There are 4 ways to turn a row about zero (a turn may also mirror it). The second row of each pair is the first, turned, with some noise. The first 36 pairs use one turn. New pairs use 2 turns, one after the other, and a turn may come again.
Known pairs, each followed by its turns in order:
[ 32   0  -3   1 -13  -7 -26   1]
[  4 -12  31  22   7 -19   9  -1]  Z_447

[ 12 -15 -31 -16  42 -26 -33  -2]
[-41  42 -11   8  24  27 -13   7]  Z_50

[ 26  41  -3   3   9  30  33 -34]
[ 40 -15   4  39  26   1  30 -28]  Z_50

[-38 -11 -21 -29 -44  18 -31   3]
[ -2   9   6  -6 -42 -31  39 -41]  Z_79

[ 20  -1  25 -16  41 -35  19   9]
[-20 -28  14   7  18  13 -11  47]  Z_79

[ 12  34  14 -13 -19 -21   6  33]
[-10  34  18 -31   2  29 -21  -4]  Z_877

[ -9 -22  19 -36 -34   6  21 -23]
[ 20 -33 -11   2 -39  34   5  19]  Z_50

[ 30  34  18  -8   6  -4 -26 -33]
[ 33  30 -16 -11  23  22  30 -10]  Z_50

[-40 -38  31  20  39 -22  17  10]
[ 12   6   6   3  -7 -26  26  73]  Z_877

[  3 -18  12  35 -10  32  37   3]
[-28 -18  27   8   2   2  47   3]  Z_877

[-34 -32  14 -27 -31 -16  10  42]
[ 33  46   2 -32  37   2  31  11]  Z_877

[-42  39  42  10  10 -16   9  -4]
[-38  28 -42  -9  26   7  21  17]  Z_447

[ 35  -6  -4  45 -21 -37   4  30]
[  8 -16  15 -53 -39  28  17   3]  Z_877

[  2  35   4   9 -36 -10   2 -10]
[ 33   4  11 -27 -16  22   0 -11]  Z_79

[ 31 -38 -41  45   1  31   3 -36]
[ -4 -72  -8  11 -23 -21  37 -29]  Z_877

[ 45 -33 -11 -25 -10 -42  21 -34]
[-17 -41 -46 -48  23  -1  -8   6]  Z_877

[ 30  12   6 -39 -14 -12 -14  37]
[ -1  23  41   0  21 -21   5 -34]  Z_447

[-10  37 -32  26 -29  14 -10  -8]
[  7  -6 -24  -7   2 -22  -5 -55]  Z_50

[-16  -9 -13   2 -26  13  30 -33]
[  1 -32  10  11  41   4  13  -3]  Z_877

[-24  25  -9  18  36 -22  35  15]
[ -3  43 -49  -1 -25  -3  -2  -4]  Z_447

[ 26  35  14 -39  22 -35   7 -40]
[-34  -7 -33  -7  14   8 -63  19]  Z_877

[  4  43 -25   3  13  37   1   5]
[ 18 -10   0  16  40 -12 -19 -36]  Z_50

[ 25 -17 -43  19  16 -22  45 -26]
[-36   2   9  60  -8   4  35 -16]  Z_50

[-11  38 -14 -19  -9 -20 -38  18]
[ 29   3  25   7 -17  12  51   7]  Z_79

[ 27  42 -22   2  39 -34 -42   5]
[-24  47  -1 -20  56  13  13 -30]  Z_50

[ 42 -28   9   3 -16  14  10 -20]
[-15  18   0   7 -19  -2 -51   0]  Z_79

[-34 -20   6 -40 -30 -18 -17  40]
[-36 -17   4 -10 -47  -6  50  -4]  Z_79

[ 28 -24  12  -2  -6 -15 -21   0]
[-12  -3   4  28 -27  15 -17   6]  Z_79

[ 31  15   3  29 -26  26  29  30]
[ 29  -4  44   8 -17 -29   2 -31]  Z_50

[ 25  -7  21  -7 -17 -27 -14  -5]
[-16  -8  25  16   3  -3  30 -14]  Z_447

[ 22 -33  28 -19  45  39 -38  12]
[ 65 -21   1  -6  45   9  23 -19]  Z_447

[ 10 -32 -44  -8 -11  35  39  -3]
[-10  31 -34 -17 -11 -53 -24  10]  Z_79

[ 40   2 -16  26 -39 -37 -16   1]
[-18  -2  44  33 -33 -28  22  14]  Z_447

[ 11 -17  -5 -38  15 -16 -44 -10]
[  6 -35   3   0  18 -32  12 -37]  Z_447

[-18  41 -36  27  10 -14   1   1]
[ 52  -2 -18  -8  22   5  23   8]  Z_79

[ 30  45  28  11 -42  33  -5  31]
[-2 46 51 18 40  5 -6 33]  Z_447

New pairs, each followed by its turns in order:
[ -5  20 -12 -27 -41 -23  21  25]
[-22  17  41 -20   7  14 -20 -29]  Z_79 Z_447

[-30   3 -15  42  44  30 -30  18]
[ 25   9 -55  36 -36   7 -22   8]  Z_79 Z_447

[-44 -42  14  28  18 -44  -7  23]
[  3  10  80 -13 -14  17  -5 -21]  Z_877 Z_50

[ 19   0  37   7  42  24   5 -38]
[-30  -5  37 -33 -43 -18  -7   2]  Z_50 Z_877

[ 26 -31  13  -4  45  13 -21 -11]
[ 12   5 -35  -9  -2 -15  33  44]  Z_79 Z_447

[ 34  19 -13 -11 -15 -20  25 -45]
[ 13 -13 -32   9   6  12   0 -60]  Z_447 Z_79

[ 33 -40  12   3  17 -18   5 -29]
[-45 -18   7  14 -21  11 -34  -4]  Z_877 Z_50

[-21  -1 -35 -26 -10 -33  46 -40]
[-26 -55   8 -38   8 -23 -16  37]  Z_447 Z_447

[42 43 19 41 41 25 28 39]
[ 29  17  33   5  42 -37  24 -66]  Z_447 Z_50

[ 10 -14 -25  42   0  15 -22 -15]
[ 48  20 -12  22   7   7 -15   1]  Z_79 Z_79

[-17  39  41 -17  15  21 -24 -44]
[ -3  -7 -37  36  52 -30  19  14]  Z_447 Z_79

[-17 -24  -7   0  35  14  36  21]
[ 29  10  -6  15  -2  35 -14 -40]  Z_447 Z_50

[-11  41   2  18  29  12  -2 -36]
[ 23   4 -35  26 -37  -4  -6 -23]  Z_50 Z_447

[  7 -33  44   0  14  -4  14 -41]
[ 27   4  45 -19   2 -41  17  -3]  Z_877 Z_877

[ -4  15 -17 -34  28 -43  31 -45]
[-50 -17  -5  38 -30  29  -3  35]  Z_79 Z_79

[ 40 -35  40  44 -16  40 -13  23]
[ 20   5  29 -12 -39  73  -3  23]  Z_50 Z_79

[-26   2  -3   5 -20  20  43  23]
[ -4  21 -29   5  17  36  25 -16]  Z_877 Z_447

[ 40  18 -31 -15 -37  -8 -42   8]
[ 30  24  36  17 -16 -43 -26 -25]  Z_877 Z_79

[-39  30   7 -15 -25 -15  11 -29]
[ 19 -29  10 -17 -33  14 -29 -30]  Z_50 Z_447

[-25  34  -4  20  36 -16 -31  -9]
[ 15 -26   3   9  30 -31  25  36]  Z_50 Z_79

[  8 -19 -28   6 -35 -11  36  17]
[-36 -19  31  -2   6 -28 -20  19]  Z_877 Z_79

[ 26 -30  -1 -37  33  18 -20  34]
[ 37  25   2 -38  35 -28 -25   4]  Z_50 Z_50

[-31  43  11 -16 -20  35 -20 -45]
[ 48  -8 -41 -40   5 -35  16  -6]  Z_447 Z_447

[ 26  43 -26 -20  38   9  18 -37]
[-28  34 -15 -25 -55   0 -24  21]  Z_79 Z_877

[ -1 -41   7   7  -8  43  38   0]
[ -6   2 -33  12 -34  50 -11 -12]  Z_50 Z_79

[ 37  44  19   8  41  27  28 -10]
[-11 -30  35  27 -57  -3 -10 -23]  Z_447 Z_877

[ 26  34  37  16 -21 -25 -42  -1]
[ 10  11  51 -33  -1 -17  -8  42]  Z_50 Z_79

[-23  -2   9 -13 -41   1 -42 -24]
[ 12  -5 -26 -49  -3   8  28 -30]  Z_447 Z_447

[  3 -33 -27  39 -19  38  -3   6]
[ 69   8  -2   4  -2 -16   9  -2]  Z_79 Z_79

[ 14  16   3  35  39 -15  43  14]
[-18 -50 -10 -16  35  24 -14  11]  Z_50 Z_79

[-20 -17 -34 -42 -32 -42  44  20]
[-34  32 -47 -10  -6 -50 -43  17]  Z_877 Z_877

[ 15 -37   2  -2  17  44 -28 -31]
[-12  -8 -11   4 -69  -3 -13  23]  Z_877 Z_447

[-24  38  44 -18   3 -18 -28  34]
[ 39   4   4 -36  37 -16 -15 -42]  Z_877 Z_50

[ 39  17 -22  -6  33 -23 -30  21]
[30 55 12  5 -9  7 11 29]  Z_79 Z_447

[-39 -17   7 -19  28 -15 -29   1]
[-12   7 -10  11   7 -20  56   8]  Z_50 Z_79

[ 23 -40 -14  33 -10  -5   2  -8]
[-42  18   8   3 -10  -8  -1  36]  Z_50 Z_447

[  1 -29   1 -42   1  41  23  -3]
[ 22  42  10  -4 -24 -35 -25  -3]  Z_50 Z_50

[-36 -18  45  22  25 -25  10   0]
[ 20  63  23 -18  -6  -7  10   3]  Z_877 Z_447

[-36 -14  26 -36  43 -10  25  -9]
[ 11  36  20 -10 -21 -47  40   6]  Z_50 Z_877

[  3   3  45  29  -3  43  -7 -23]
[  5 -35  -3  16 -15 -58   3  -6]  Z_877 Z_50

[-16  21  42  26   8  13 -20 -18]
[ -1  27 -34 -15  10  28   7 -30]  Z_877 Z_79

[-12 -31  14  24 -31  29 -27 -13]
[ 23  -9  -6 -39  -6  27 -16 -36]  Z_50 Z_877

[-39  23   4 -41  -7  37 -32  37]
[ 25  14 -14  -8  47 -17  51 -36]  Z_877 Z_50

[ 31 -37  34  33  33  41 -32   4]
[-32  38 -22   3  15  12 -52  46]  Z_447 Z_79

[-28  11 -11  19   5 -40  -4 -40]
[ 54 -15  24 -16  23 -12  13  -1]  Z_447 Z_877

[ 22 -44 -23  -6   8 -18 -10   1]
[-27  -2   6  16 -18  41   1 -12]  Z_877 Z_50

[ 44 -41 -39  -5 -45 -23 -25 -43]
[  0 -35  41  31  30  47  -3 -57]  Z_50 Z_877

[ 30 -18 -35   2 -10  42   3  -5]
[  2 -33  -3  17 -33  41   2 -11]  Z_50 Z_877

[  6  -7   0  14 -34   4  25   6]
[ 17 -22   9  22   5   7  -1  28]  Z_877 Z_50

[ 34  10 -11  -2   2  -7 -25  13]
[ 15 -10 -16   8  24  18  -8 -25]  Z_877 Z_877

